Every row belongs to one group in each of 3 separate groupings. Each group adds its own fixed numbers to the row, and there is some noise. The rows also spread widely along 12 directions, which tell nothing about the answers.
(in the rows, 128 means zero)
Known rows, each followed by its group in each grouping:
[121 143 138 123  30 109 108 142 121 201 132 181 119 112  66 208 154 141
  89 120 119 109 142 140 133 134  73 116 103 131 119 101 147 104 105 155
  94] => L q966 q306
[ 35 144 115  68 138 167 149 123 102 108 163 164 138 142 121 136 133 141
  99 136 135  61 194 142 138 172 159 151 107 137 117 147 144 171 136 141
 148] => A q35 q44
[193 133  76 191 131 171 154 130  96 113 162 168  93 109 151 162 108 133
 162 148 112  85  97  95 142  98 131 162 147 129 140 148 128 151 118 120
 199] => A q69 q44
[104 111 120  95  81  92 126 132  94 194 122 129 128 121  78 140 169 166
 175 115  87  95 163 116 131  89 119 103 106  62 121  69  62 132  88 153
 148] => L q69 q802
[ 98 144 132  66 101 132 111 148 131 165 127 133 120 125 132 120 126 167
 122 124 122 133 145  99 121 118 151 127  96 143  81 103 126 154 119 138
 123] => W q97 q898
[118 183 120 140  53 171 124 136 128 157 156 151  93 112 115 161 126 142
 112 149 124  72  88 135 111 139 120 147  63 113  80 124 173 171 134 139
  76] => N q97 q802
[ 95 148  74 141 104 176 136 156  88 161 132 192 117 139 106 155 140 141
  86 137  91  31 132 103 174 124  90 132 106 101 111 129 133 166 107 144
 132] => C q966 q898
[ 71 133  75 101 110 159 160 120  78 128 148 192 156 116  78 124 150 156
 142 107  73  47 167 113 165 144 175 142 174 114 125 128 101 128 121 134
 177] => W q35 q306
[ 61 131 130  87  80 117  94 149 110 182 152 149 149 148 112 147 142 168
 116 106 140  69 153 136 164 157 137 123  60 100 105 108 127 134 136 113
 108] => N q966 q306
[ 86 134  82  98 131 128  62 155 107 152 142 154 145 167 140  36 126 202
 110 114  93 137 168 127 118 129 132 104  88 112  95 124  87 167 127 120
 150] => C q97 q802
[152 105 157 116 151 118 120 158 119 123  93 161 162 142 119 148 127 120
 100 129 143 161 167 110 157 106 115 120 142 137 179 147 128 122 106 125
 215] => A q35 q898
[124 132 106 121 137 154 131 178 128 138 116 131 139  98 157 113 134 168
 143 139  78 103 121  81 179  91 144 183 133 153 129 101  87 140 132 112
 131] => L q35 q802
[137 162 110 110  90 115 110 103  98 154 187 155 101 142 109 133 125 164
 118 126 162 148 154 153  54 133 121  87  75 113 109 133 149 184  91 169
 175] => C q35 q802
[133  91 164 140 126 133 133 154 112 154  78 154 123 196 125 172 109  92
 118 148 113  94 169  95 179  88  96 121 105  77 137 113 133 120 112 123
 167] => L q69 q898
[122 143  87 161  80 187 151 142 104 159 161 183  91 145 140 214  98 135
 103 132 143  45  96  73 190 110 111 153  95 153  98 118 162 143 118 125
 134] => L q97 q802
[144 142 171 143 108 136 116 141 139 111 121 156 118 146 132 152 103 101
 102 165 119 146 151 149 112 152 118 157 113 158 125 149 183 120 154 118
 116] => W q69 q898
[180 187 115 117  77 114  93 159 148 147 131 142 123  32 106 116 159 172
 124 134 122 181  80 128  82 118 130 135 121 163 128 134 134 154 116 132
 130] => C q97 q898
[149 180  88 118  69 176 123 129 110 166 157 200 125  98 104 180 111 162
 111  98 140  83  70  74 147 121 159 125 126 156  82 133 161 150 116 116
 147] => A q97 q802
[114 101 168  89 122  89 142 142 117 111  65 167 169 102  63 149 171  99
 112 136  89 159 199 155 129 112 109 123 183 125 196 130 122  94 118 151
 179] => L q966 q306
[189 118 114 208 101 133  99 136 116 137 161 148  87 161 163 138  89 138
 148 159 107 126 122 134 129 109  94 153  91 119 127 133 134 124 136 105
 141] => L q69 q306
[170 126  96 131 119 138 142 117  91 152 163 150 120 127 138 155 117 165
 172 111 137 117 123  81 134  83 155 125 126 117 119 112 107 147  97 136
 211] => A q35 q802
[205 166 169  95 127 110  93 153 165 122 108 111 103  72 155 105 125 142
 116 166 129 239 119 135  40  96 119 136 108 172 123 130 162 179 120 154
 133] => C q966 q898
[134 158 110  81  48 126 112 108 110 193 170 184 122 114 103 183 116 175
 150  83 125 104 119  97 125 122 177 114 120 137  70  93 137 114 120 126
 130] => L q966 q306
[108 121 131 149 115  93  95 148  95 136 159 119 133 144 117 145 158 144
 117 144 190  91 141 175 135 145  79 103  21  62 179 150 134 182 110 127
 173] => N q69 q802
[126 125 104 104 156 146 112 146 111 117 153 113 112 137 181  71 113 171
 152 144 110 123 154 121 122  98 153 151  92 120 123 122 102 184 124 124
 168] => L q35 q306
[103 124 121 127  75 103 168 109  90 151 160 140 127 102  76 169 162 142
 185 129  94 104 174 139 122 130 132 142 144 106 140  90  89 102 108 161
 155] => W q35 q802
[ 94 162 143  41  98 102 134 117 143 142 182 101 116  46 133 151 150 183
 173 119 149 146 153 125  90 159 200 170 113 207 104  90 118 141 142 132
 114] => A q69 q306
[ 56 140 115  44 116 144 130 159 117 145  87 149 155 102  93 109 163 158
 102 121  89  97 163 107 151 112 146 129 130 130 119 106 102 162 116 143
 134] => L q97 q802
[152 119 144 166 148 118  97 142 109 100 117 159 142 179 132 115 107 111
 108 154 144 135 152 154 128 129 106 112  89  89 164 167 152 154 132 106
 196] => C q69 q802
[104  98 171  89 178 118 111 176 130 104  56 142 197 152 128 107 134 119
 116 130 120 131 175 104 188 111 154 139 138 121 170 138 112 129 142  88
 187] => A q69 q802

New rows. What belongs after each?
[196 129 163 140 118  88 143 127 144 107 130 137 102  76 129 183 132 114
 132 162 139 221 147 137  71 106 106 145 155 198 180 125 152 118 114 157
 176] => L q69 q802
[123 153 123 112  95 162 133 136 128 152 119 185 122 124 117 145 116 139
 122 138  62 106 146  97 131 128 146 157 157 157  80 110 139 113 142 133
 103] => C q966 q898
[127 193 135  86  91 133 155 133 140 120 160 150 120  25 113 208 156 145
 120 131 169 111  95 120 115 152 171 169 122 214 134 129 176 154 135 125
 120] => L q69 q802
[103 166 110  70  88 162 122 132 107 162 114 217 146 130  71 140 124 152
  86  98  91  89 133  97 127 143 172 109 158 145  74 127 152 146 119 129
 134] => W q69 q802
[100 123 164  88  94  95 150 136 133 157 129 115 132 100 104 161 161 142
 170 138 107 138 179 129 122 124 143 158 122 132 141  83  98 104 121 152
 133] => N q35 q898
[159 132 130 178 129 162  98 180 114 127  83 157 145 163 124 100 127 119
  88 160 105  95 103 134 160  98  83 133  81  58 152 160 144 177 122 113
 150] => N q35 q802
[ 71 126  84 101 141 166 158 136  84 134 128 163 140 146 108 112 152 154
 135 123  80  50 168 107 158 111 149 135 134  79 130 119  86 165 109 151
 178] => N q35 q802
[ 84 101 133 131  94 126 132 139 117 178 143 134 110 166 137 164 124 144
 142 144  78  97 193 114 154 121  85 159 103 130 102  73  97 102 129 149
  93] => A q966 q802
[100 147 111 117  92 113 112 136  99 138 164 141 177  75  86 117 170 175
 176 106 131  75 126 144 164 152 171 150 106  93 148 135  90 127 137  93
 152] => A q35 q306
[195 147 173  92  95 114 117 138 139 149  78 139 140  96  95 124 128 130
 155 124 108 181 110 107  87  82 163 111 141 113 113 109 142 140 110 130
 156] => W q69 q802
[ 75 140  98 106 132 186 128 126  83 132 142 182 141 193 116 114 110 142
  93 122 114  46 162 117 150 136 141 120 101  85  95 146 140 181 121 128
 162] => A q35 q802
[ 47 156 155  65  96 130 142 145 149 148 138 139 123 101 122 167 143 148
 103 147 109 116 183 131 123 164 133 174 108 197  97  88 144 130 149 153
  60] => C q966 q802
[ 84 174 141  84 100 134 111 115 130 117 143 159 125 122  95  97 135 136
 111 152  87 126 180 180  63 185 153 136 114 134  94 142 156 156 153 140
  99] => C q69 q898
[182 131 170  97 116 112 105 141 128 146  85 138 108 149 119 124 114 117
 108 149 136 187 151 125  79  74  99  87  90  96 123 119 160 177  91 162
 172] => C q966 q306
[116 116 134  91 104  84  80 175 105 191  89 152 169 130  71 126 172 167
 116 100 134 111 143 118 158 107 114  75  89  60 154 115  87 142  86 122
 183] => N q69 q898
[116 136 134 127 112 143 140 133 110 143 106 160  85 155  91 146 139 104
  80 170 102 111 185 148  85 120  58 104 102  94 128 128 151 181  90 187
 146] => C q69 q898
[ 92  97 132 116 140 104 160 137 115 117 152 124 120 118 138 153 147 140
 151 154 100 141 218 135 139 126 113 168 144 163 174 108  84 101 124 157
 173] => L q35 q898
[156 141 114 157  53  91 115 134 115 166 148 176 151  75  66 167 155 160
 162 109  91 135 117 135 134 143 134 139 162 145 140 115 103  71 127 110
 136] => W q69 q802
[151  90 110 191 128 123 132 176 118 151 109 113 105 142 157 136 126 142
 156 165  90 131 145  86 171  64  67 156 109 120 158  94  77 126 109 140
 168] => C q97 q802
[105 142 132  64 117 120  90 153 137 146 133 124 138  96 138  85 142 182
 135 125  92 152 154 127 109 131 150 153 114 159 101 101 105 146 144 126
 101] => A q966 q306
[111 123 158  67 165 156 129 157 131 118  77 119 127 163 163 103 105 124
 118 149 115 111 155  88 140  80 158 136  97 115 108 113 140 190 128 121
 151] => L q69 q802
[173 139 179 125 130 110 113 140 134  99 116 141 129 115 117 147 133 102
  93 164 181 189 146 170  84 123  92 120  95 125 181 173 179 170 111 144
 185] => A q35 q44
[131 146 102 115 136 144 124 167 114 142  90 182 140 104  96 128 151 148
  77 131 108 110 127 101 140 110 109 117 136 135 145 135 129 179  96 140
 172] => C q69 q802
[131 146  74 181 115 167 154 130  94 127 180 164  80 128 150 173 116 136
 123 162 117  69 129 118 137 125  93 160 102 141 121 127 146 164 120 154
 142] => C q966 q802
[105 134 139  92  73 107 132 105 102 161 145 128 152 106  78 119 158 157
 204 112  93 102 162 142 121 125 177 136 121  70 111  98  86 111 126 130
 144] => A q35 q306
[137 151 103 146 101 118 139 117  97 128 175 147 129  99 107 138 148 156
 164 132 131 112 133 146 115 130 143 137 114 105 145 132 110 144 118 134
 177] => C q35 q802
[151 147 130 152 123 159 109 166 151 103 121 173 133 117 164 149  95 130
  84 153 114 145 109 108 157 130 131 180 137 209 131 156 173 116 165  89
 123] => L q97 q802
[166 141 177 104  91 114 152 160 145 130  83 140 141  51  95 197 150 108
 132 143 133 152 109 107 142  98 135 156 151 167 161 112 158 116 122 131
 141] => W q966 q306
[ 86 130 116  69 148 148 126 164 102 138  99 163 169 125  96 115 160 151
  93 115 119  82 159 102 170 118 133 121 126 103 143 140 107 171  99 133
 184] => A q35 q898
[ 88 151 111 112  74 131 172 133  96 148 106 180 154  61  32 184 193 123
 135 124  86  42 134 130 162 132 136 141 160  94 154 119 113 125 111 141
 138] => L q69 q802
[104 136  72 141 135 159 176 134  99 115 184 136  94  90 151 150 136 164
 167 147 105  75 145  99 153 124 144 187 131 167 140 111  95 156 120 148
 169] => C q35 q306
[118  97 119 149 131  70 128 169 110 141 153 104 146  91 128 146 166 169
 159 133 149 141 171 128 172 120  97 152 103 141 208 107  63 117 107 128
 195] => C q35 q306
[133 121 159 105 124 127 138 146 125 135  79 150 102 143  98 153 138 100
  75 166 102 151 182 138  92  95  63 110 120 123 144 119 150 167  93 183
 148] => L q69 q802
[149 145 148 133 101 172 139 155 141 130  65 144 142  96 108 107 136 112
 156 162  14 103 119 110 138  93 138 186 168 106 100 106 120 118 157 122
  78] => A q966 q802
[147 154 141  93  96 123 102 109 141 120 157 142 102 117 145 109 100 153
 139 138 117 191 153 149  58 128 160 138 120 170  97 129 155 136 144 138
 139] => L q97 q306
[ 84 171 124 128  81 125 136 135 127 116 161 158 145  63  79 139 171 146
 114 152  96 116 152 183 107 188 125 174 131 163 143 138 132 126 148 142
  92] => C q35 q802
[ 75 142 169  55  83  82  88 142 121 173 145 130 140 137  94 148 160 154
  89 124 177 138 184 169 105 153 100  91  40 108 134 122 140 160 100 153
 125] => L q35 q898
[ 86 155 140  93 140 114 119 165 137 109 166 110 134  93 170 169 137 153
 104 141 230 123 128 123 164 157 144 155  49 187 161 147 159 173 141 103
 161] => C q97 q898
[ 76  94 126 117 127 123 120 175 104 179 101 146 153 178 121 138 144 152
 119 125 105  68 180  99 204 111  97 127  92  78 142 101  80 128 108 128
 161] => N q35 q898
[146 116 135 164  62 124 105 147 124 173  93 163 122 152  93 126 129 126
 136 150  37 132 156 131 131  99  83 135 136  90 115 106 107  83 123 135
 110] => L q97 q898
[ 89 117 120 143 130 136 107 170 120 110  91 136 144 131 118  84 150 129
 106 169  66 112 167 157 152 122  84 158 109 101 163 141 105 145 139 125
 125] => L q97 q802
[132 138 161 117  78 100  83 152 116 147  67 169 195 112  40 109 172 116
 129 121  90 102 128 163 150 128 136 102 115  31 153 153 121 115 135  90
 138] => L q69 q898
[ 85 160 141  55 112 125 144 123 134 106 152 112 142  57 130 123 153 152
 183 133 112 107 149 142 121 144 208 179 118 148 117 109 126 137 167 118
 105] => L q966 q306
[143 137 121 124 113 120 122 133 110 128 122 153 156 115 108 117 130 142
 165 119 125 133 126 114 137 104 165 117 129 101 136 131 115 132 125 110
 200] => C q97 q802
[135 112 133 168 112  99  90 114 120 111 180 131 112 174 163 119  99 138
 140 154 133 175 178 179  99 141 106 136  81 134 145 145 139 114 149 120
 159] => L q97 q802
[148 172 148 148  43 118 140 131 124 157 151 144 104  66  81 222 167 118
 119 152 160 103  94 161 104 135  82 135  75 112 142 128 180 148 113 165
 100] => N q966 q802
[106 137 154 100 109 102 142 138 133 108 109 134 134  71  91 141 175 114
 118 160  90 158 180 175  94 132  97 152 141 144 174 123 130 129 128 168
 118] => L q966 q802
[ 62 132 103 152 116 119 124 133 106  94 186 163 145 110 111 150 155 140
  98 146 139 109 177 186 146 198  94 163 117 169 185 167 132 114 151 126
 152] => A q97 q802
[105 142  87 145 108 170 117 157  88 148  94 206 136 155  76 120 148 124
  66 143  67  54 138 131 150 119  72 111 121  72 124 147 140 172 103 149
 136] => C q966 q802
[112 192 155  95  64 157  94 123 139 141 173 144 112 118 115 135 121 148
  88 147 156 113 121 172  80 179 130 146  48 140  75 146 194 184 141 133
  68] => A q35 q306
[113 141 143 113  97 156 108 103 125 127 121 179 122 190 115  85  84 125
 125 145  60 146 188 144  82 141 158 130 139 123  71 130 154 116 156 130
 126] => C q97 q306
[103 142  76 168 123 174 118 154  98 139 194 164 111 164 168 160 105 166
 103 134 156  43 113 113 180 146 116 155  61 130 118 143 143 170 131 109
 147] => N q35 q802
[ 95 171 128  79 159 143 135 146 127  87 172 154 147 100 156 163 119 149
  83 130 211 124 132 117 143 166 176 152  94 211 148 162 180 182 141 110
 179] => C q35 q802
[160 144 128 117 135 164 126 136 123 101 121 149 158 105 135  91 113 143
 171 126  91 116 114 101 142 107 205 171 157 121 117 142 121 136 153  90
 169] => A q35 q306
[203 143 171 173 115 124 126 152 134  84 113  94 124  87 141 119 124 103
 174 176 140 149  87 151 116  99 132 168  89  93 167 150 155 161 139 109
 152] => W q35 q306
[ 99 138 123 174  85 119 149 154 117 123 131 159 149  69  77 186 172 123
 137 149 106  67 135 145 183 166 111 179 134 140 180 131 122 100 145 109
 124] => C q69 q306
[120 113 190 138  80 120 139 107 119 147 129 110 126 170 110 140 119  99
 194 161  90 107 185 152 120 120 137 152  94  53 109 102 122 102 141 133
 118] => A q35 q898
[139 125 122 110 154 119 127 164 121 108 151 149 126 109 158 159 118 159
  80 130 183 176 150 107 138 130 115 144 125 222 177 145 146 154 109 137
 202] => W q35 q306
[103 130 142 115 129 143 173 154 134 116 116 117 105  93 141 176 151 112
 127 171 110  99 149 119 136 110 105 179 116 150 149 104 136 154 128 161
 120] => N q966 q802
[127 179 116  45 126 146 109 149 134 120 132 157 120  74 137 130 129 166
  68 120 179 156 110 109  99 116 155 122 101 194 122 146 175 208 110 139
 167] => L q97 q306
[167 137 201 143  92  94 141 127 147  85 106 103 139  76 114 157 143  80
 187 174 133 170 131 173 112 118 149 169 119 112 177 143 157  94 161 110
 149] => L q97 q898
